The rows of a group lie close to one hidden flat surface of 14 dimensions, which passes through zero. Surfaces can cross.
Known rows, each followed by its group:
[-19.6 -28.6  -4.9  -7.9  30.0  -8.5  16.9  -8.2  20.5  10.9   3.5   1.0
  18.0 -13.7   5.8 -10.6 -46.9 -18.7  11.1 -25.2]
betim
[ -1.1 -12.5 -16.1   8.2  18.1  21.2 -18.7  16.9 -25.7  -7.8  -6.9  45.8
   1.6  12.7  25.0  31.9 -41.3 -12.2 -19.5  32.5]
pituf
[ 32.0   8.4  -6.6  -1.5  -2.7  -7.0   3.9  -8.9  29.3  42.2  -6.1  -6.6
 -26.5 -11.3  15.1  60.5  11.5  -2.5 -20.6  16.3]
betim
[ 24.9 -14.4  -1.7 -34.8 -12.7  35.4  25.7  35.8   1.6   9.3 -11.9 -17.3
  12.1  20.9   7.5 -29.5  -4.3  -1.5  13.8  69.8]
dokep
[-13.6   2.8 -42.1  -3.8  13.8  17.2   0.9 -18.7  -8.8  -8.0  14.9  32.1
  -3.5  -3.2   6.5  -6.8 -22.7  15.3 -24.4   1.1]
betim
[-14.3 -18.6 -28.5   9.3 -18.4 -19.9  -8.8  20.3   4.6  58.2  14.9  -3.0
  -9.8   7.5  51.7 -27.6 -13.5  25.8 -21.7  30.1]
pituf
[ -4.2   6.0 -16.2 -13.8  37.3  10.0  35.3   3.5   6.8 -21.8  -1.4   2.5
  -7.0 -14.8   3.8 -44.1   5.6 -32.4  16.6 -20.0]
dokep
[ 13.1   1.6 -10.7  13.1   8.0  11.0   6.3  -6.7 -14.5 -18.5  -3.9  -7.2
   1.2  11.1 -18.2  -5.0  -4.6   9.2   9.9  -9.2]
dokep
[ -8.7   3.2   4.9  15.7   5.6  11.3   8.0  15.8 -35.4  -3.7  12.3 -32.6
  -0.7  11.3 -22.2 -29.9  17.8  20.2  14.3 -13.9]
betim
[-35.4  -4.2  16.9  28.5   3.4 -16.6  23.5 -24.7  10.3  39.7   4.9 -12.4
  22.5  21.7  25.9  12.5 -27.1  -0.6  18.5  -9.8]
betim
[ 41.8  22.9   6.7  -3.4  -8.6  -6.9  21.2 -13.8  44.1  33.5  -7.5 -19.5
  21.5   0.2   2.9  -2.5   7.5  19.3   7.5  25.8]
Mes
[ -0.4  -2.8  10.5 -15.2 -27.2  -1.4 -27.7  26.7 -25.9  -1.2 -13.6 -23.0
  24.5   8.0   1.2 -15.8 -16.4 -16.7   4.8  32.1]
pituf
[ 25.4   0.9 -29.6  -5.6  15.4  -6.5  -1.9  -4.6 -14.7 -25.2   1.7  -6.9
   1.0   4.1 -15.4 -22.1  -7.4   3.4  -8.9  -3.3]
Mes
[ -4.2 -18.7  -5.9  19.8  25.9  -8.2  -1.6  14.9 -10.4   3.9  14.6  25.3
   6.8  21.0  13.2  10.4 -28.2 -10.9  -5.4  -6.5]
pituf
[ 28.8 -11.2   9.0  -6.1   4.4 -16.9 -23.0 -22.2  14.0  -1.0  -0.4  23.7
 -21.0  20.0   7.6  11.8  10.4   4.6   6.6 -11.5]
Mes
[-17.9   8.4  17.9   9.6   8.6   0.8 -11.1  23.6 -22.1 -19.7  -4.6  23.6
  -8.6   2.8  -5.4 -17.9   3.6 -75.3   8.0 -33.5]
Mes
[  2.9 -19.3  -0.5  42.4   7.1 -27.0  13.8   5.1   0.4  -0.3  24.6  -8.1
 -10.7   2.7 -14.4  -9.4  13.7   9.4 -15.0 -27.1]
pituf
[  2.0  16.9  43.5  -5.9  -9.4  -0.6  -6.4   8.1 -14.8   8.5  15.3  -4.3
  -5.3  23.2 -31.7   5.6  22.5 -13.2  -6.3  -6.2]
pituf
[  1.2   0.8  30.7  20.8  33.8  22.8  18.7  -5.5 -13.2 -45.7  -3.8  45.9
   0.8   9.9 -23.9  26.1  -3.8  10.1 -22.1  18.5]
pituf
[-14.5  -4.2 -10.2 -14.2 -11.6  -0.8  -0.7  17.3   8.7  -0.5  45.5  15.9
   6.2  -2.8 -13.1 -27.8  22.9  26.1 -22.1   6.6]
pituf
[ -2.5 -26.1  29.8  63.2  25.5 -45.1 -20.0  26.9 -19.4  44.0  10.7 -45.6
  -1.2  -5.9  29.8  23.8  18.4  -2.6  10.3 -16.9]
dokep
[ 16.8   5.7 -27.8 -43.5  26.0  12.9  25.8  -3.2  23.4 -22.3   0.4  35.5
  -2.7  -7.8   1.3 -60.9  -8.0   5.3 -11.6  11.7]
betim
[ -6.1  -1.2  21.3  28.0  19.2  31.5   3.7 -51.7 -31.2 -24.7 -17.2  -6.3
  -8.4   1.5 -30.2  19.3   0.7  10.8  14.2 -28.7]
dokep
[-47.9  -0.6 -29.3 -48.6 -35.1 -27.2 -11.6 -12.8  25.6 -25.1  25.4  28.2
   2.6 -25.1  -4.0  -9.8 -11.2  -1.6 -37.6 -11.2]
dokep
[  8.8 -19.1  -4.4 -16.4  11.5 -25.7 -46.0  15.8  -7.6  -5.3  -7.0  11.3
 -10.1 -12.3  61.3 -23.2  30.6 -49.8   0.2  25.8]
dokep
[ -1.5   4.2 -22.3   5.2 -30.1  -3.9 -22.2 -25.3   6.9 -24.6 -14.4  22.9
  -4.2 -29.8 -13.3  -5.6 -11.9  15.2 -34.2  -0.2]
dokep
[ 29.0 -38.5 -24.1  41.3  12.8 -28.2  -8.2  -0.7   9.3  -8.5  10.2  10.7
   5.7  23.9  15.7  35.3 -16.5  -6.0   9.9 -16.5]
Mes
[ 20.3  -4.2   0.4 -12.2 -22.9 -22.2  22.2  35.9  16.9  16.1  -7.2 -32.4
 -25.9  11.7 -17.1  47.1  -8.3   9.1  -7.2   2.9]
betim
[ 25.1 -35.1 -43.8  -7.5   1.9 -20.7 -18.5 -20.7   2.9 -28.6  -8.2 -28.4
   7.6 -21.8   4.3 -20.0  -2.2  -8.9   6.2  -4.5]
Mes
[  4.8 -17.5   8.2  -1.6  20.4  19.3 -11.4 -23.0 -36.4  19.1   3.8 -26.6
 -18.3  14.5  18.6   4.7  21.2  11.8  -1.0  29.3]
dokep
[43.7 -7.5 16.4 18.7 10.4 -3.3 -7.6 -1.5 13.6  7.2 -5.8 11.2  8.3 16.1
  3.4 20.0  2.0 28.5  1.0 22.4]
Mes
[ -0.7  11.7   8.2  -5.1 -30.1 -29.2 -26.0 -32.6  25.0  11.0   7.7   0.9
  10.4 -14.0   5.9 -21.3  27.7  -7.5   1.4 -17.1]
dokep
[ 16.5  -5.2  -9.4 -18.2 -17.1  13.3  -1.9  -5.6  41.0 -13.9   5.6  38.8
   6.6  -4.2  -8.6 -16.4  12.2  14.1  13.2  -8.6]
betim
[  2.9 -24.6  -7.7  18.8   3.1  17.8 -10.0  20.0 -11.8   8.0  -0.2  -7.4
  -2.0 -24.8  11.1  -2.8  10.7   1.2 -12.5  25.7]
dokep
[-15.8 -10.3 -11.4 -20.5 -37.8  19.5  26.1 -13.9  31.9  11.7  25.5 -23.8
  13.3  -9.4 -18.1   4.7  24.7  -2.9  13.6  -4.4]
dokep
[  4.2   4.9  37.1   6.0  31.1  37.3   7.8  -0.2 -20.9  22.6 -26.7  -7.3
 -24.6   3.7  44.6  18.8  36.0  11.7  19.7  48.5]
Mes
[ -6.6   7.9  16.7  -3.9  29.0  10.1  16.7 -10.4 -15.5 -36.1 -16.3  15.0
  -9.2   3.4   0.6 -16.9   3.8  11.0  -6.8  18.3]
betim
[-30.6  37.2 -88.2 -21.6  -9.8  21.5  17.7  -5.3 -20.5 -32.6  19.5  14.9
  10.7  13.0  10.6  -4.7 -21.1 -17.0  -4.0   0.8]
Mes
[ 33.1  25.9  -4.8 -28.3  -6.3   3.7 -20.8  -3.9   0.2   6.6 -21.5  28.3
 -17.9  21.3  29.2  -1.5  -1.6  -4.2 -11.4  42.7]
dokep
[ -1.0   8.0  29.9   1.4  38.3 -20.1  -1.6 -16.9  -4.9   5.3   3.5  -1.6
   0.8   9.8  10.0 -33.7  12.1 -11.2  23.8 -30.3]
dokep
[ 37.5  -0.8  -5.9 -28.3 -18.5 -29.9 -29.2  10.7   6.8  -1.4  -8.2 -22.6
   6.5  13.7 -14.8  -9.4  -8.4  -2.9  24.3 -22.0]
dokep
[  5.8   9.0  -8.0 -20.5 -22.3  -4.9 -32.1  12.8 -19.2 -20.9  -4.7  -2.8
  -5.0  -1.4 -18.2 -24.6   3.0  -4.5  -6.0  -7.6]
betim
[-15.0 -11.3 -23.9 -17.6   2.4 -18.5  -5.2 -26.6   0.0   9.5  35.4   7.3
 -19.3  11.5   2.1 -30.6   7.5  41.6 -21.4 -12.1]
Mes
[  7.3 -64.1 -10.9   3.8 -13.8   7.8 -23.5  13.9  26.4  -6.0  -9.4  11.0
  -5.8 -11.9  24.6  37.2   4.9 -13.5  35.2  -8.3]
pituf
[  9.4  46.4 -40.3  19.9  10.1 -12.0  43.1 -15.6   1.0  50.0  15.2 -15.5
 -28.8  36.3  -1.5  16.3 -22.5   3.4  -6.1 -34.1]
pituf
[ 24.5 -41.9 -25.5 -22.9   5.0   0.4  11.2  49.7  21.0  13.5  34.7  -9.4
  -1.7   3.2  13.1  -7.9  19.5 -12.9   9.4  22.5]
betim
[ -0.7  -4.9  14.6  -2.9 -19.0 -24.5  -6.1   9.5   6.7  17.5   1.6 -29.9
   5.0   6.6  -6.8  16.5  -0.5 -13.4  16.4 -18.6]
betim
[ 20.2  14.8 -23.5  16.8   2.4  22.4   2.2  20.4   8.0   3.7  28.3  31.5
  29.3  13.4  -7.1  -0.8  -1.9  -8.3   4.2   0.9]
Mes
[ 29.3  -8.1   7.3  -0.8   5.2 -40.3 -23.0 -12.5  17.6 -29.5 -21.5  -6.2
  18.3 -28.3  11.8   6.3   6.6 -54.0 -12.0   7.6]
betim
[  9.5 -27.7  -1.7   5.7  16.9  -7.0 -32.1 -17.1 -11.9  11.7   0.3  11.5
 -23.5   5.6  31.0  14.6   7.5  -6.5  -2.9   3.5]
pituf
[-13.3  61.8  21.8 -21.7 -18.7   8.2  -5.9 -10.4 -21.2   4.2 -39.6 -25.5
   3.0  -9.9   8.2 -22.1  10.5 -24.4   1.4  25.4]
Mes
[ 10.0   5.2  -4.2 -36.5 -17.7  14.9   5.9  11.1  14.7 -16.0  -8.8  32.2
   3.6  34.9   5.2   5.9 -13.5 -14.7  17.6  20.6]
pituf
[-16.2 -10.2  47.7   1.4  19.8   2.5  -3.8  21.8  26.5  15.2  19.7  37.3
  39.2 -29.6 -18.1  -7.9 -17.3   5.9 -18.0   2.5]
betim
[-32.6  -0.5   4.5 -14.6 -31.7   9.6 -33.5   3.7  -4.6  -2.8  -1.6   8.7
  20.0 -24.0  -1.5  -5.2  -6.6   4.6 -11.4  14.0]
Mes
[  2.1  18.5  -2.6 -15.2  16.8  -3.2  39.6   1.4  10.9   7.6 -22.5  -7.2
 -21.8 -15.5  16.5 -35.2  -1.6 -35.2 -17.9  21.6]
Mes
[  4.0 -32.7   2.0 -18.2  10.9 -38.2  -9.8 -15.8  15.4 -24.1  -3.2   3.7
   4.2  -1.1  23.1 -30.1  -3.1  -5.6  -0.6   9.7]
betim
[ -4.3  -2.5 -13.1  15.2  35.1 -47.5  -9.7 -30.8  17.7  -1.7  27.6  18.5
  16.8 -11.1  14.3 -25.7  -5.8   0.1 -13.5 -36.4]
pituf
[ -6.9  57.6  22.2   5.6 -17.6  13.3 -19.0  -5.9 -13.9  -5.6 -18.5 -15.6
  39.2 -46.0 -35.8  29.8  -4.5   7.4 -30.1  17.5]
pituf
[ -0.1 -12.9   1.5   9.5  18.3  30.5  14.9  40.6  13.6  -1.9  29.0  46.8
  26.7   8.8 -12.7   6.9 -13.4   2.9   1.9   9.3]
Mes
[  6.4 -31.4 -38.7  57.2   1.7 -59.6  -4.5 -12.1   3.1 -24.5  10.2  -5.5
 -13.3 -14.3   4.2 -10.2  -1.1  13.0 -35.5 -25.2]
pituf

New rows, each followed by its group:
[ -9.0  -1.5  -2.9   2.8  -6.7  27.4  16.5   3.1  22.2  18.4  16.6   4.6
 -12.3 -13.0 -21.6  62.9   9.7  24.1   2.6 -21.3]
pituf
[  8.1  24.1 -12.7   2.1 -36.6 -10.4 -20.6   0.2   0.0   0.0  12.4  -9.2
  16.6   5.0 -35.5  15.8  -3.2   3.7  -5.6 -24.2]
dokep
[-12.3 -18.1  -0.3 -18.8  19.5  63.4  32.1  13.0 -14.1 -21.4 -39.9  -8.3
 -44.6 -26.0   4.9   4.0  14.3   1.6  20.2  18.8]
pituf
[ 19.1   4.2  -1.2 -51.6  -8.1  11.4 -24.1  -5.7  19.1  52.6  10.7   4.7
 -39.8  -7.3   0.4   3.6  17.2  13.3  -2.5 -13.2]
betim
[ 20.1 -27.1  -6.0  20.4   5.8  13.1 -15.9 -10.2 -44.0  25.2 -16.4 -33.0
 -45.0  16.6  20.9  17.0  10.0  23.5  -6.3  30.3]
pituf
[ -5.7 -22.0   7.6 -11.7 -17.6 -42.6 -34.8  -4.7   8.5   6.0   2.9  11.8
   1.1  11.0  24.3   1.4  -9.2  -4.9 -13.7   9.3]
pituf
[ 11.2 -35.9  -5.1  -5.4  26.8  42.3 -27.9  -8.6 -24.5  11.5  15.7 -24.4
   7.7 -14.7   1.0  12.5  26.7  19.0  32.1  -2.8]
pituf
[ -4.0   0.1   9.6  60.5   9.7 -28.4   6.4 -14.1  -4.9  24.4  16.0 -25.4
   4.5   3.2  17.1  -4.5  27.2  13.1   3.8 -16.4]
dokep
[  5.0  16.1 -22.7  22.1  38.5  -1.3   3.5   0.1 -22.7 -29.6 -13.2  27.3
 -11.0  -8.6  33.5 -48.6   5.9 -22.0 -18.5  18.3]
dokep
[ -0.9 -17.8  -1.0 -22.3  16.6 -14.9  26.6 -25.2   5.0  -4.4 -16.7 -25.0
  -8.7  10.0  16.1  20.7 -22.4  56.7  -1.1  29.1]
Mes
[  2.0  34.4  19.0 -37.1 -15.4  -9.6 -15.4  -7.7  -3.5 -25.9 -12.3  30.7
 -31.0   4.2 -32.1 -17.9   0.4 -27.7 -15.8 -30.2]
Mes
[ -1.9   5.1 -19.0 -20.2   3.8  20.3   7.5  -3.6 -18.5  17.1  37.6 -31.6
  -1.5  11.9 -21.3  -5.8  16.0   9.6   2.3  -3.6]
dokep
[ 40.1  15.2 -56.2   4.5   0.8 -19.2  35.1  -2.0  20.2  51.3   0.7 -56.0
 -23.0  -1.4   1.0  12.7 -13.9  -8.0 -13.0  -7.9]
betim
[ -1.7 -11.0 -13.2 -26.3  12.7   1.1 -22.4 -11.0   4.9  12.1  22.1   5.4
   0.8  -3.3   6.5  13.1   5.2 -12.4  18.5 -29.6]
pituf
[-27.0  -0.4  21.5 -39.2  32.0  24.6   2.7   8.7  -7.7  28.5  24.0  -6.9
  33.6  -1.7  -5.3  42.5 -25.5  16.6   7.5   9.8]
Mes
[  6.8   2.0 -26.3  -2.0   2.0 -20.3  -2.1  -5.1 -30.5 -53.0  -0.8 -26.3
 -14.4 -15.1 -24.6 -57.6  21.3  -8.8 -20.4 -11.0]
pituf
[ 15.4  45.5 -41.5  32.3  41.8  45.9  33.5  13.3 -13.8 -27.1  -0.2  28.0
 -10.8  -9.8  -8.2   2.7  15.1 -42.5   7.3 -27.1]
dokep
[ 13.7 -13.2 -15.8 -32.7  -4.5 -12.6 -36.1 -31.1   9.8  27.4  13.4 -16.4
  -6.8   9.8  18.7  11.5   7.5  -3.8  27.7 -25.5]
pituf
[ 30.4 -23.7 -25.7  14.7 -27.2   2.0 -33.2  -0.1  -1.5 -55.9  -4.1  26.2
  20.7  20.6  -5.9  -4.6   0.4  15.1  18.7   4.4]
dokep
[ 39.9 -10.3 -13.0  13.2  13.8 -26.8  -2.1  40.8  -7.1   2.4 -17.8 -28.3
  -4.5  12.2  19.2 -13.2  -8.2 -11.0  18.4   8.4]
dokep
[ 27.5   3.3  -8.5   0.3   7.5  -4.9  -4.2  -9.3 -12.5 -11.7 -37.9   4.9
 -25.4  25.1  27.6 -16.9 -10.0 -48.8  15.5   7.8]
pituf
[ 21.9 -21.3 -32.5 -26.1   3.4  23.0 -12.9 -15.0  -1.2  22.7  16.3   4.3
 -19.4  40.7  19.1  31.4  -1.3  13.0  26.6   2.2]
pituf
[  7.9   8.4   4.3  12.2 -27.3  15.2 -26.3   2.9  -1.1  -2.6  -8.0   6.1
  10.9   3.4 -14.4  59.9  -0.4  12.2  11.9  -8.3]
Mes
[  1.1   5.3   4.6 -23.9  11.2 -26.9  -7.1 -48.9   5.8 -20.1   7.9   5.2
  -8.3   6.7 -10.2   9.7   7.7  20.4 -10.4 -20.1]
pituf
[ 42.3  16.7 -19.4  -4.4  29.6  21.7 -24.1 -48.8 -21.4  -1.1   1.2   0.1
  12.2  17.6   8.2  -1.8   9.6  15.8  10.3  12.6]
pituf
[-11.3 -11.1  26.1  -6.9  32.0 -10.1  -5.0 -16.2   1.0  -7.9  24.6  22.2
  14.7  11.7  -3.8  -5.6   0.3   9.3  -1.6 -10.2]
pituf
[  2.3  -4.2  30.6   8.7 -16.3  13.4   0.2   2.9  -8.7 -13.3  -7.4   4.3
   1.3  14.3 -19.3  37.0   5.0  31.8 -13.5  33.5]
pituf
[  2.5  -8.3  -8.7   1.5   8.3  -0.9  25.2 -10.3  33.0   9.7 -22.6   7.1
   5.9  10.9  31.2  -5.9 -23.6  -3.8  33.3  -1.1]
pituf
[ 24.5   7.5   0.7  11.5   0.1   4.7 -25.7   5.6  -6.0  -4.7 -30.9  18.2
  -7.9 -12.3  23.7  -8.8   2.6 -18.1 -10.4  25.9]
dokep
[-13.6   7.2 -39.2  23.0 -16.5  17.1  19.5  31.0   1.9 -14.1   5.8   7.5
   4.3 -17.8 -10.2   0.0  -8.2 -43.6  -5.3 -13.6]
Mes
[-10.6  15.5  27.3   8.3  -1.7  -5.3 -36.9 -11.4 -34.5  20.8   6.2 -24.4
  10.4  -9.6  -9.6   0.8  12.7 -16.9 -10.5  -7.2]
dokep
[ -8.2 -12.7  -6.3  22.4  18.4 -17.6 -31.9  -2.7  -2.1  14.5  -0.3  26.3
 -10.0 -33.6  37.2  -9.3   1.3 -13.3 -32.2   6.2]
pituf
[ 10.3  -3.2  10.2 -10.4 -26.3   1.0  15.1  -4.1  50.6 -15.8 -16.2  40.6
   2.2   9.8  12.1  16.1   0.3   7.2  14.0  11.4]
betim
[-25.5  28.0  -8.4  -2.3  14.3  -8.9  17.0   5.6  21.2   5.1   8.1  19.0
  20.5 -26.1  -4.0  -5.6 -23.2  -9.1 -14.1 -18.0]
pituf
[  1.7  14.4  21.9 -20.7  13.7   3.8  40.6  22.5  11.5 -25.4 -19.1  -3.2
  15.2  12.8  -4.7 -42.2  -7.0 -31.1  27.7   8.9]
betim
[  3.4  11.2  10.9  -4.8 -10.2 -35.1 -48.9 -21.9   4.3  19.4  23.8  29.5
  23.4  21.6  14.6  -2.8  -8.8  -7.3  -8.6  -9.6]
Mes
[-21.2  20.1   5.2 -28.5 -13.7  -9.3  11.8  -9.4   5.0  -5.7   1.5  -8.8
  13.0   9.5 -11.5 -13.0 -11.8  16.1   7.1  -4.2]
Mes
[-27.3  35.0 -31.4  -1.1 -18.7  37.2   7.4  59.1  10.1  52.6 -15.3   7.0
 -33.1 -59.6  18.0   8.9  -0.6 -63.9 -11.8 -14.5]
pituf
[ -8.1   6.6 -21.7  23.8 -12.6 -26.5   1.9  21.6 -32.2  -0.6 -13.2 -21.6
   8.2  15.0  29.4 -27.2 -25.9 -16.1 -27.8  46.2]
betim
[  4.8  -5.2  17.0  -4.6 -14.9  11.3  32.3  40.8  35.8  27.2   4.9 -15.7
  22.1   3.7 -16.8   7.5  -8.9  -4.0  30.6  -4.5]
dokep
[ -0.5   6.3  18.2 -24.3 -18.8   1.1   0.9 -24.6  29.9 -20.4 -40.8   9.3
  -9.8 -22.2   7.1  31.8   5.0  -0.2   6.5   9.1]
pituf
[  5.2  21.0  49.6   0.7  12.9   9.6  -7.2 -13.6 -22.7  20.5 -34.4 -12.8
 -27.4   5.2   1.3  34.0   5.0 -31.4   5.5   0.4]
pituf
[-39.4   3.1  26.8 -16.5 -27.6  14.7 -14.9 -21.5 -23.6  30.8  33.3 -26.3
  16.5   6.0 -62.0  39.7 -16.7  41.6 -20.8 -21.0]
dokep
[-17.7 -11.3 -37.4  18.9  13.9  45.4  19.6  18.5 -45.8 -23.9   0.8 -26.4
  -8.6  -9.3  -1.6  -1.0  13.8  38.2   5.0  19.3]
Mes
[ 11.4  -2.0  32.5  26.4  -7.8 -58.3 -28.1 -22.6  10.9  25.0   3.8   4.0
  10.7  26.2  12.4  28.5 -12.5  -7.7  -9.2 -13.5]
pituf
[ -4.7  -7.6  61.3  -8.1   8.8 -48.5 -14.5 -13.6   0.7   5.8  -9.9   0.1
   1.8  11.5   6.2 -49.1  -5.9  10.3 -10.3   4.8]
Mes
[-20.1  20.3   3.9 -15.0 -16.2  10.3  28.3  17.3   8.6  19.4  16.0   8.6
  10.3  35.5  -1.7 -18.9 -11.1   8.8  17.2   0.3]
betim
[  1.3  28.3  28.8 -27.7  -7.2  12.9  14.9  -0.8  17.5 -16.0 -23.4  35.3
   5.1  14.7   2.6  -1.4  -9.5 -19.9   8.0  23.1]
pituf
[  8.7   2.9  12.4   0.0 -27.7 -11.3  -9.2  12.8  10.2  15.8   9.2  25.3
 -31.8  22.5  10.8  -8.4  27.0 -19.9 -17.9   6.3]
pituf
[ 12.4 -28.3 -26.6  -7.0  37.9 -10.2 -29.4 -19.0 -24.5 -14.8  14.5  12.4
 -18.7  10.0  16.3  -2.1  -0.3 -25.5   3.1 -30.0]
pituf
[ -4.6  -8.5  13.6  10.9  21.2   3.0  -4.3   9.7   4.4  45.3  50.4   4.3
  11.1 -14.1  -5.8   0.5  17.1  34.2 -26.9   5.2]
betim
